All groups share one centre, and each spreads out both ways along 12 directions, with some noise.
In the rows, 100 means zero.
Known rows, each followed by its group:
89 88 70 85 91 93 111 99 68 125 100 99 94 116 103 98 83 125 -> noke
91 95 101 99 78 122 112 90 113 97 102 95 123 97 96 63 90 92 -> fet
91 116 64 114 101 83 104 104 88 85 98 103 135 125 86 112 89 110 -> Lat
106 134 95 92 93 85 147 126 70 92 99 102 98 87 101 101 102 80 -> noke
109 82 95 91 118 97 111 121 75 96 92 106 102 95 86 77 111 93 -> Lutu
77 104 94 93 118 72 105 131 84 119 88 92 102 91 131 55 80 79 -> noke
89 161 67 81 122 103 125 88 106 111 80 91 95 68 125 129 104 126 -> duki
85 103 94 108 107 114 107 118 64 122 96 77 85 113 103 118 78 105 -> Lat
94 115 113 66 98 100 101 103 74 89 115 98 86 129 158 112 82 86 -> Lat
86 87 56 90 87 114 114 108 83 110 126 83 107 114 69 113 80 111 -> fet
96 107 68 125 102 110 118 85 117 72 137 90 112 122 103 98 84 101 -> Lutu
131 72 78 115 109 94 129 95 159 93 58 114 98 107 119 93 95 108 -> Lat
89 98 96 114 106 80 89 106 115 67 110 127 137 95 78 90 145 117 -> duki
105 108 90 66 106 79 84 114 94 113 93 76 82 98 123 145 87 100 -> fet
104 67 80 88 100 90 95 88 109 101 109 97 123 91 101 125 109 116 -> Lat
114 82 131 49 79 107 82 116 120 86 104 129 88 108 93 95 116 72 -> Lat
111 102 116 104 92 82 109 109 84 77 77 75 136 88 117 68 101 80 -> Lutu
90 90 85 100 65 83 93 107 101 112 141 82 90 110 71 131 94 108 -> Lat
108 121 61 140 105 62 90 100 81 102 119 100 79 152 82 116 49 92 -> duki
117 90 88 106 60 129 123 72 129 94 105 119 81 142 95 97 71 103 -> fet
133 110 107 79 54 84 115 91 139 73 89 122 114 96 83 123 114 88 -> noke
102 92 94 89 103 98 101 118 108 95 93 109 120 93 83 87 99 77 -> noke
93 69 71 105 106 84 111 123 128 100 123 117 112 109 84 74 88 76 -> fet
101 105 99 101 111 122 144 102 98 85 123 87 97 86 125 63 89 68 -> noke
116 106 88 99 105 102 123 111 119 96 61 106 97 103 98 95 97 98 -> Lat
103 113 106 87 111 64 69 120 94 98 115 88 97 81 92 110 109 81 -> Lutu
127 90 87 123 100 87 86 56 150 80 114 102 97 104 107 116 108 127 -> Lutu
111 96 98 94 103 101 114 114 132 89 88 136 96 112 91 93 105 83 -> noke
113 133 112 87 117 126 66 58 118 83 102 107 77 101 121 103 104 111 -> Lutu
96 80 84 84 63 109 119 123 99 106 101 119 109 146 77 137 69 81 -> fet
124 71 114 84 71 89 106 97 82 88 87 112 115 128 114 134 103 103 -> duki
96 94 104 102 115 69 101 128 85 136 109 98 49 81 102 86 106 102 -> Lutu
109 91 103 96 71 93 101 84 130 89 84 91 136 97 109 87 89 90 -> noke
82 85 93 114 134 66 51 118 107 115 99 106 89 109 101 27 85 94 -> Lutu
113 76 72 88 122 98 124 114 126 99 111 67 92 81 127 95 81 72 -> duki
98 104 107 97 70 111 84 100 100 107 91 49 104 107 105 92 69 92 -> duki
112 107 119 107 90 91 77 105 110 67 106 134 125 128 67 121 110 76 -> fet
89 97 100 108 107 74 78 73 110 106 122 121 133 94 118 97 84 83 -> duki
93 136 125 57 78 112 88 114 104 89 118 97 77 98 106 70 96 70 -> duki
105 90 104 133 77 74 110 102 133 83 89 130 126 123 98 101 100 95 -> fet
92 122 78 100 121 130 81 82 91 69 134 78 121 113 90 104 88 94 -> Lutu
100 106 104 108 98 108 107 130 88 105 89 93 84 111 75 104 95 90 -> Lat
130 105 102 78 72 85 101 101 106 64 110 116 117 107 76 109 107 76 -> Lutu
97 113 63 94 90 93 97 87 102 86 88 120 141 118 76 103 88 109 -> Lat
99 94 106 49 102 103 83 96 117 104 123 99 74 90 134 71 99 88 -> Lutu
95 67 69 105 87 102 133 123 105 105 120 97 85 145 112 116 69 93 -> Lat
123 102 107 123 73 91 99 104 87 85 93 67 85 143 105 99 68 92 -> duki
113 63 83 114 85 78 121 104 108 75 137 116 116 137 105 94 81 74 -> duki
105 70 92 66 94 98 73 101 152 85 117 109 110 108 100 124 113 94 -> noke
107 82 92 151 73 92 136 91 130 118 83 86 100 96 95 105 90 119 -> noke
76 123 103 85 99 134 112 111 106 109 107 86 104 92 110 107 77 69 -> Lutu
105 122 78 98 81 71 98 94 119 56 114 113 129 136 108 106 93 97 -> fet
129 86 110 79 119 124 93 87 108 85 72 105 106 92 100 123 119 105 -> fet
77 101 100 95 118 131 85 109 111 101 137 81 79 110 104 99 86 85 -> noke
111 82 82 82 100 88 124 113 117 94 98 125 95 103 103 110 110 101 -> fet
98 85 96 110 81 68 121 102 144 93 138 84 104 86 135 90 96 83 -> fet
130 83 111 109 97 106 113 124 86 85 76 70 66 109 85 112 126 120 -> duki
92 132 112 85 102 145 127 111 84 118 110 93 72 80 84 141 92 75 -> Lutu
111 122 91 95 109 123 148 103 70 88 100 125 77 110 101 78 97 96 -> noke
91 119 121 102 73 119 101 109 78 98 115 86 103 80 54 92 114 92 -> Lat
107 81 72 129 86 84 121 94 141 93 142 111 84 118 89 88 87 97 -> noke
111 94 111 103 99 97 90 99 143 100 62 128 93 109 110 98 106 104 -> noke
97 114 94 121 85 101 107 78 105 92 95 90 112 123 123 93 77 109 -> Lat
150 71 88 119 110 37 157 134 100 74 78 143 95 93 83 100 143 100 -> Lutu
115 65 73 126 127 88 101 83 143 97 103 104 104 100 114 83 89 102 -> Lat
113 114 74 105 107 88 126 104 106 77 78 95 107 106 109 123 111 122 -> duki
99 103 62 87 94 85 117 108 112 101 105 107 90 119 108 80 79 100 -> fet
95 94 76 97 80 124 115 78 132 72 120 98 133 105 102 31 85 89 -> fet
89 148 94 60 82 128 111 119 90 83 85 99 106 120 95 76 77 76 -> duki
122 111 88 101 68 77 112 110 140 33 100 118 109 142 93 89 130 117 -> duki

New rows, each followed by its group:
111 105 99 80 88 115 133 100 88 99 90 99 89 108 124 112 86 93 -> duki
113 106 81 68 118 99 71 108 106 96 104 118 78 119 85 90 85 80 -> fet
88 96 80 99 114 123 113 93 106 99 114 78 111 92 109 125 99 109 -> Lutu
139 138 121 109 108 123 118 78 60 74 77 106 104 70 60 84 117 83 -> noke
89 87 102 51 80 132 139 114 93 106 81 96 123 80 115 90 102 88 -> fet
97 102 81 98 111 71 99 113 107 95 86 97 115 102 112 102 97 102 -> fet
116 98 121 83 127 102 69 107 94 104 79 113 88 85 84 122 117 90 -> fet
133 141 106 60 75 68 91 90 70 91 123 122 78 80 67 86 104 75 -> noke
108 124 79 98 122 81 138 130 119 66 106 101 104 95 114 80 103 70 -> Lat
103 93 76 89 71 63 110 102 106 72 148 113 102 136 114 141 107 114 -> Lat
95 80 110 83 63 91 81 81 154 107 105 92 118 83 117 58 88 88 -> fet
124 104 72 125 118 58 122 101 154 74 103 89 104 82 119 96 113 103 -> Lat
95 128 109 115 102 102 106 101 136 69 105 79 105 109 143 118 101 95 -> noke
128 131 63 113 122 59 68 92 172 66 82 109 86 107 88 94 120 125 -> duki
87 107 97 90 78 76 90 128 153 86 86 114 124 126 108 109 91 78 -> noke
85 94 104 93 84 114 102 98 107 120 108 57 105 84 121 81 71 82 -> fet
93 100 90 118 105 104 88 109 106 101 88 106 108 119 74 95 90 97 -> noke
120 110 104 130 102 99 130 96 103 90 93 101 93 92 94 109 106 97 -> Lutu
96 106 106 114 104 135 104 80 73 113 94 99 104 92 80 86 95 110 -> Lat
124 131 104 100 119 68 91 96 133 70 86 107 93 86 122 91 118 94 -> Lat
120 82 91 77 104 78 117 88 118 100 91 104 98 77 131 151 128 126 -> duki
112 95 76 114 101 63 106 108 160 81 127 89 100 92 109 80 93 78 -> Lat
74 99 76 93 87 60 70 114 113 113 137 88 99 121 111 89 73 94 -> noke
85 114 105 99 90 119 110 102 87 75 106 82 146 95 97 94 103 87 -> fet
105 83 83 81 67 102 109 84 122 97 105 113 113 104 87 98 108 119 -> fet
73 105 90 98 94 95 115 139 102 112 87 91 111 110 108 104 83 85 -> noke
101 112 94 116 91 87 106 108 89 116 145 89 79 86 63 67 76 65 -> noke
110 73 109 130 105 84 96 88 74 107 98 92 119 116 118 111 72 82 -> duki
113 108 88 104 101 98 133 102 74 102 86 113 90 95 86 90 101 103 -> noke
85 111 119 79 70 110 85 104 122 85 114 101 114 92 88 72 119 96 -> duki
104 110 95 117 130 71 70 108 98 95 107 87 96 95 90 113 103 98 -> fet
116 114 95 103 91 82 126 104 136 79 80 134 89 121 116 117 114 111 -> noke
108 129 93 100 83 92 99 97 120 90 80 103 96 119 107 92 82 96 -> Lat
97 127 79 77 74 71 88 93 110 86 110 97 123 106 101 118 94 104 -> Lat
88 59 66 38 88 117 106 111 109 123 86 91 136 106 115 119 67 86 -> Lat
61 135 86 104 113 73 110 141 47 133 79 78 105 83 96 94 97 112 -> fet
103 108 65 115 151 95 112 94 131 89 97 126 116 90 108 72 89 81 -> duki
77 100 89 83 68 99 101 87 108 101 120 62 111 113 147 78 71 109 -> Lutu
101 119 81 91 132 108 120 103 101 96 92 127 103 95 103 89 97 85 -> duki
85 135 99 75 124 92 104 125 107 65 102 108 109 123 155 83 95 77 -> noke
98 103 114 80 78 106 100 100 131 70 87 102 129 87 101 92 145 120 -> duki
98 100 113 67 81 129 103 102 85 104 94 88 111 91 91 121 104 97 -> fet
100 110 87 94 108 113 121 104 79 113 92 94 92 96 105 116 82 96 -> duki
90 106 82 83 112 99 111 133 86 95 76 117 111 118 91 133 111 108 -> noke
99 88 127 131 71 111 91 83 112 131 73 91 97 94 92 104 88 112 -> fet
114 88 105 104 95 119 108 69 118 104 73 89 103 91 122 108 106 130 -> Lutu
108 88 96 112 105 129 94 65 145 121 109 95 72 84 95 140 102 118 -> Lutu
106 92 144 99 79 117 79 82 141 97 93 124 106 82 93 47 107 74 -> fet
78 96 101 71 80 116 96 95 113 150 129 94 39 94 118 96 77 109 -> Lutu
78 99 70 120 74 84 98 97 101 130 122 48 97 110 108 104 56 113 -> fet
100 126 101 76 123 78 58 108 87 76 98 118 122 85 70 87 135 100 -> fet
124 111 141 84 75 124 84 75 122 88 83 120 86 108 107 102 98 85 -> fet
94 88 85 64 126 87 90 115 113 99 113 93 108 61 105 62 117 86 -> fet
119 73 60 76 100 89 119 85 127 92 84 97 116 97 119 111 111 132 -> fet
97 121 113 67 107 83 65 147 102 104 93 84 95 75 66 102 108 65 -> Lat
104 127 110 109 87 106 115 92 108 95 74 97 92 112 121 131 104 122 -> noke
85 115 80 85 114 29 76 114 86 92 126 72 92 101 152 92 109 125 -> Lutu
104 125 113 102 87 78 123 129 93 42 109 98 124 121 117 113 125 88 -> Lat
87 103 102 136 95 101 90 98 113 113 75 86 121 105 93 88 77 95 -> Lutu
101 110 83 86 120 84 114 100 148 54 98 99 145 98 158 112 108 86 -> Lutu
77 121 93 79 131 120 77 107 43 105 111 111 115 106 83 90 85 81 -> Lat
106 134 98 89 110 105 65 97 73 98 93 116 81 117 61 107 99 107 -> fet
100 100 98 89 91 84 79 91 97 103 98 84 120 94 106 78 86 96 -> noke
106 125 123 95 123 106 82 99 88 95 64 98 94 98 122 91 98 92 -> Lat
89 128 87 103 110 111 126 111 78 82 102 102 97 125 111 114 97 108 -> noke
109 112 74 134 138 74 90 44 90 63 131 136 118 114 125 95 115 134 -> Lat
93 105 114 94 110 71 72 123 99 78 117 113 130 83 74 109 132 83 -> fet
90 127 80 100 133 100 78 102 109 114 86 112 93 76 63 103 117 119 -> duki
100 88 98 121 90 109 115 101 105 115 72 93 108 115 103 101 75 99 -> fet
105 104 119 95 104 101 60 103 119 115 97 105 77 108 95 75 72 64 -> fet
106 101 97 99 97 82 98 122 103 76 117 75 101 108 102 98 103 88 -> duki
104 118 83 137 142 99 126 101 86 94 112 108 70 104 103 85 96 101 -> Lat
90 118 92 75 88 107 74 100 101 105 151 100 70 110 78 90 79 79 -> Lutu
